The rows of a group lie close to one hidden flat surface of 14 dimensions, which passes through zero. Surfaces can cross.
(in the rows, 128 means zero)
Some rows, each with its group after it:
[116 145  94 165 124 147 119 130 117 128 129 148 124  48 100  82  85 137
  79 113 128]	mos
[108 109 116 107 122  59 170 118 149 149 126 121 151 128 196  84 134 117
  96 143 150]	mifa
[ 87 118 108  79 126 140 104 204  78 145 135 139  93 113 124 103 112 106
  89 168 103]	mos
[ 99 124 140 112 129 119 175 116 132 144 138 102 141 135 173 178 122 137
  90 121 107]	Gupa
[153 114 121 133 138 114 128  80 121 124 141 119 126 128 133  94 122 144
 143 132 132]	mifa
[124 123 169 111 112 144  87 143 130  77 143 158 140 124 113 139 124 148
  70 140 192]	mos
[115 103 186  92 119 116  85 116 150 136 163  92 152 102  89 107 147  70
 101 139 160]	fotu
[ 99 171  94 122 160 104 151  76 134 152 153 107 117 144  82 101 164 140
 120 138 164]	mos
[139  93  99  99 178 122 170  79  91 115 168 133 152 126 135 130 152 193
 126 142 152]	Gupa
[ 88 183 136 120 137 100 133 156 106 133  97 144 143 102 133  87 151  63
  86 132  78]	fotu
[169 129 115 113 113 120 187 115 142 123 103 138 140 171 131 133 130 129
 154  92 125]	mos
[175  97 159 124 116 118  91  89 122 172 104  64 127 141  97 161 127 121
 101 134 152]	fotu
[132 113 123  82  95 141 146  88 123 110 128  87 116 103 130  89  97  96
 140 133 123]	mos
[159 129 136 124 182 127 113  98 128 134 152 149 160 134 101 119 145 136
 156 110 134]	mifa
[125 132 148 186 114 114  71  78 122  91 164 115  91 137 100 104 121 159
  82 124 101]	Gupa
[193  90 143 122  82 152  85  94  78 148 149  70 152  90 122 156 102 158
  72 156 125]	mos
[ 93  86 111 168 140 120 159 205 152 141 146 158 122 104 149 123 118 112
 147  99  86]	mifa
[184 112 163 163 117 183 109 180  99  91 140  97 174  94 117 108  84 122
 120 132 132]	Gupa
[130  87  93 127 151 156 132 162 139 155 101 107 123 106 165 151  72 143
 162 126 145]	Gupa
[160 139  91 116 136 118 180 135 109 153  77 148 182 100 146 135 120 142
  78 105 137]	fotu
[169 152 160 134  98 149 132  99 120 117 110 116 162 111  90 148 151 129
 117 138 175]	mos
[ 94 154  92 142 168 102  97 162 115 129  98 138 156 100 132 102 166 108
 108 133 106]	Gupa
[101 123 152 129 136  94 214 107 161 141  85 150 112 130 171 131 127  80
 161  90  87]	Gupa
[174 112 114 145 103 117 181  45 140 137 110  93 133 148 157 171 104 193
 106 109 166]	fotu
[128 113 125  90 140  92 109 126 132 134 173 155 135 172 133 116 144 126
 112 106  87]	mifa
[139 142  59  93 119 124 152  91 137 149  86 179 127 116 170 152  89 184
 108 107 155]	fotu
[153 109 122 173  85 144 172 132 145 118 127 118 124 118 126 126 127 117
 191 103  96]	fotu
[105 146 100 159 160 125  84 114 169 133 179 117 151 119 107 133 134 136
 136  85  96]	mos
[142 107 141 153 163 103 147 135 105 172 110  80 164 113 123 138 165 119
 107 148 145]	fotu
[160 146 124 115 145 123 152 124 130 142  98 170 134 130  90  96 158  86
 193 105 116]	mos
[118 119  89 168 119 122 189 119 174 120 126 127 142  99 150 105 135 132
 190 108 152]	fotu
[100 145 112 151 169 105 127 102 120 125 151  83 149 136 168 129 169 158
 145 176 148]	fotu
[173 105 112  86 143 148 128 154 151 149 184 117 194 150 140 131 114 150
 166 134 192]	Gupa
[117 139 139 155 175 102 138 155 143 143 158 132 177 130 119 113 157 105
 117 100 104]	mos
[ 72 140 105 164 207  94 181 176 129 177  80 158 117 117 174 130 127 134
 115 137 140]	fotu
[128 107 172 156 127 141 127  97 140 132 133  91 146  82 123 160 139 127
 137 147 172]	mos
[143 101 153 130 136 136 127 149 122 147 121 100 150 106 130 139  77 111
  66 102 113]	mifa
[140 141  83 139 157  95 153 140 102 176  75  64 152 154  90 131 195 120
 107 149 157]	fotu
[106  99 119 200 117 142 102 132 134 134 119  97 136  38  71 148 140 126
  81 105 130]	mifa
[135 140  96 151 124 122 160 155 129 116  54 171 112 138 148 127 137 124
 161 109 109]	mifa
[116  82 128 157 113 104 108 115  94 123 145  80 111 139 167 154 177 179
 131 206 150]	mifa
[144 124 151 135 107 139 155 140 137 140 147 117 114 121 118  78 112 100
 173 154 160]	Gupa
[145 126 159 156 121 121 164 138 118 124  96 157 136 123 122 141 158 135
 127 139 161]	mos
[ 90 138 111 104 142 146 162 127 135 165 138 148  68 136 120 147  85 157
 117 139 168]	mifa
[146 148 125 137 173 120 156 117 113 114 103 147 170 121 132 122 106 157
  58  97 146]	mifa
[153 111 146  99 111 153 198 149  88 120 113 136 147 135 152 175 133 149
 120 143 137]	Gupa
[111 141 133  90 152 130 147  93 136 123 164 162 128 124  88 117 176 116
 177 128 138]	Gupa
[103 124 133 156 165 134 146 146 132 113 212 147 134 119 134  84 109 135
 140 115  87]	mifa
[111 124 137 100 113 135 108 108 129 103 120  98 136 125 163 158 149 118
 157 155 124]	Gupa
[113 174 128 110  75 126 163 105 131 101 107 116 101 143 174  96 111 111
 143 160 132]	mifa
[116  90 176 105 167 108 133 126 159 169 128 147  86 147 101 119 111  86
 152 110 145]	fotu
[111 146 195  83 149 131 141 120 126 119 184 146 156 164 138 180 166 122
 132 135 111]	Gupa
[105 107 143 124 143 144  82  82 174 152 159 139  91 109 132 164  88 142
 169 115 139]	mifa
[ 99 148 125 107 133 153 107 136 171 140 136 155  87 132 102 131  99 100
 178 103 126]	Gupa
[159 110 150 149 119  89 140  85 113 128 141 107 104 168 159  91 102 160
  92 143 131]	Gupa
[127 131 155 118 133 134  82 112 163 120 118 139 135 124 159 158  93 115
 137 102 109]	mifa
[157 117 114  73  98 147   4 127 140 122 103 167 131  89 125 116  89 108
 143 125 132]	fotu
[124 170 167 166 142 129 126  97 145 138  87 150 104 141 136 176 162 109
 203 128 102]	mos
[ 67  82 132 184 126 118 153 161 136 115 138 153 106  84 192 151 139 164
 141 164 147]	fotu
[147 103  68 102 150 141 119  94 144 189 147  87 118 133  93 145 129 138
 199 121 137]	mos
[157 119 151 114 135 137 101  81 169 126 159 142 146 135  93 141 129 121
 167  86 130]	Gupa
[129 115  86 133 109 129 100 101 178 121 116 155 111  97  97  97 102 137
 144  97 177]	fotu
[106 121 190 111 201  97 114 124 132 137 137 170 120 132 139  91 124  99
 124 138 147]	mos
[106 158  92 151 146 143 125 159 111 114 101 173 108 131  77 151 160 153
 110 112 125]	mifa

New rows, each followed by its group:
[ 89  83 169 128 145 127 158 142 140 107 174 164 119 122 173 145 124 152
 139 147 154]	fotu
[137  98 188 130 170 124 103 110 151 164 146 112 103 147  80 134  87 118
  96 104 162]	fotu
[126 135 144 144  95 194 170 188 145 132 112 128 118 101 115 165  90 103
 168 118 140]	mifa
[103 100 112 114 154 126 150 128 170 142 131 137 107 144 116 142 155 108
 216 108 129]	mos
[128 185 145 130 179 130 112  92  84 131  89 128 118 133 108 134 108 140
  53 127 118]	mifa
[114 114 147 143 138  88 161 137 115 132 103 140 151  85 123  94 166  97
  84 131 135]	fotu
[157 176 132 118 112 105  99 109  96 108 112 135 128 184 143 114 152 140
 109 154 107]	mos
[157 105 150  82 101 160 173 175  88 116 159 112 165 161 134 178 162 132
 140 145 107]	fotu
[ 97 120 125 159 207 131 175 134 121 133 189 188 116 108 124 106 109 171
 127 114 129]	fotu
[139 147 125 129 132 132 118 100 155 115  93 141 106 159 173 137  91 125
 184 103  96]	mos
[111 124 112 125  91 183 160 140 115  85 180 143 121 122  95 181 143 182
 122 125 136]	Gupa
[153 102 112 137 101 123 167 154 117 136  84 131 110 160 171 159 139 136
 179 138 103]	mos
[122 163 134 148 133 146 132 148 108  68 137 189  92 157 111  95 103 140
 114 102  80]	fotu
[134 149 171 131 103 146 145 102 145  94 121 139 148 138 176 185 122 141
 143 121 125]	mifa
[146 122 144 129 115 170 145 116 102 127 175 116  61 165 129 126  92 150
 199 160 101]	mifa
[ 76 152 144 125 119 140 120 192 122 100  98 142 106 139 156 147 142 119
 125 175 161]	mos
[ 88  87 125 141  94 106 136 136 119 154 151 126  61 147 146 166 146 148
 127 152  90]	mifa
[ 81 149 149  94 137 127  93 134 148 113 169 143 154  89 120 105 112 108
  60 129 159]	fotu
[116 135 123 174 123 155  99 181  84  84 137 102 137 123 107 140 185 144
 137 177 122]	mifa
[126 116 129  80 138 142 119 160 105 109 122 161 113 181 153 172 122 172
 107 146 154]	fotu
[ 99 162 140 105  80 134 116 134 127 121 130 150  81 169 116 169 152 114
 133 127  77]	mifa
[131 127 110 113 165 135 188 170 111 128  97 149 138 100 142  60 115  91
 177 141 142]	Gupa
[136 134 110 160 135 125 170  93 167 138 113 156 113 147 128 163 109 171
 136  79 148]	mos
[ 98 212 119 116 120 171  88 152 120 128  94 134 113 109  97 135 134  95
 149 155 136]	mos
[139  77 130  77 156 119 119 139 148 117 175 143 155 149 101 108 121 144
  96 110 191]	mos
[147 125 158 171 102 124 119 125  91 123 131 131  99 125  92 116 146 142
  99 154 127]	Gupa
[102 126 116 199 136 146  86 164 170 123 121 151  89  93 119  99  75 117
 160 101 122]	fotu
[107 148 141  98 125 137  87 138 147 121 137 151 163 135  89 201 167 139
  73 105 152]	mifa
[149 114 141 125  88 141 184  83 151 149 118 123 130 117 121 185 151 148
 160 136 188]	mifa
[109 152 158 123 144 140 108 128 122 152 126 138 113 110 130 140  97  96
 121 116  71]	mos
[127 130 155 118  84  94 135 103 132 132 109 146  91 177 141 154 181 131
 147 156 133]	Gupa
[157 170 126 110 110 141  94  55 120 113  96 132 101 137  89 121 106 127
 116 103 110]	mifa
[ 99  89 106 106 133 120 126 148 171 148 182 181  91 162 144 147 143 148
 211 126 129]	mifa
[154  96 147 103 105 149 133 155 116 142 119 111 144 124 129 162 130 103
 150 126 104]	mos
[111 165 145 191 102 104 124 114 125  65  92 154 105 107 129  63 127 103
  91 109  83]	fotu
[105 174 158  91 160 114 173 109 161 139 152 166 151 139 169 112  94 111
 111 103 131]	mifa
[111 141 103 150 199 137 126 127  71 168 184 138 111 125 102 139 141 185
 111 152 100]	fotu
[136 102 106 153 120 146 184 155 133 136 118 107 137  93 133 109 116 135
 161 148 189]	mifa
[121 127 163 107 130 120  82 145 125 127 181 110 141 146 134 113 142  91
 137 141  79]	mifa
[184  95 147 117 128 165 143 135  99  93  92 146 133 129 137 141 103 138
 159 122 131]	Gupa
[ 72 144  45  90 124 122 172 174 154 123 163 153 143 159 164 149 164 172
 141 139 162]	Gupa
[111 129 145 133 181 133 128 114 119 151 112 141 112 137 159 186 119 176
 120 151 168]	mifa
[115 153 101 130 133 101  94  61 142 167  96 113 112 108 194 138 112 139
 157 151 118]	fotu
[129 143 162 147 123 113 154 143 153 114  83 134 188 114 195 152 164  94
 174 138 134]	mifa
[168 129 157 142 162  91 105 118  98 113  56 145 136 139 137  80 149  89
 141 129  95]	fotu
[112  97 174 127 146 132 117 107 139 116 111 117 106  99 190 116  60 126
 130 154 167]	mos
[111  89 158 109  96 150  84 166 130  76 148 120 143 106 143 133 116 122
 101 143 150]	mos
[125  91 115 212 153  92  99 123 141 139 156 124 136 139 156 158 161 197
 132 136 140]	mos
[139 172 118  89 138 112 145 110 103 157 117  99 125 178 132 113 142 118
 129 154 122]	mos
[120 104 128 172 110 108 178 154 134  93 113 163 129 123 156 115 133 147
 105 111 130]	mos
[ 86 130  64 124  94 135 142 157 152 112 138 143 105 102 105  94 102 140
  83 109 160]	mifa
[150 137 177 109 121 150 161 139  82 156 177 106 113 167  88 150 139 116
 116 143  81]	mifa
[153 140 126 125 129 182 112 162  84  58 105 143 149 108 111 120 106 131
 117 117 110]	Gupa
[137 105  96 143  92 108 163  91 159  78 140 131 143 149 159 126 142 166
 143  98 132]	Gupa
[120 131  81 129  98 116 126 119 145  64 114  93 138 141 197  78 102 137
 136 133 128]	Gupa
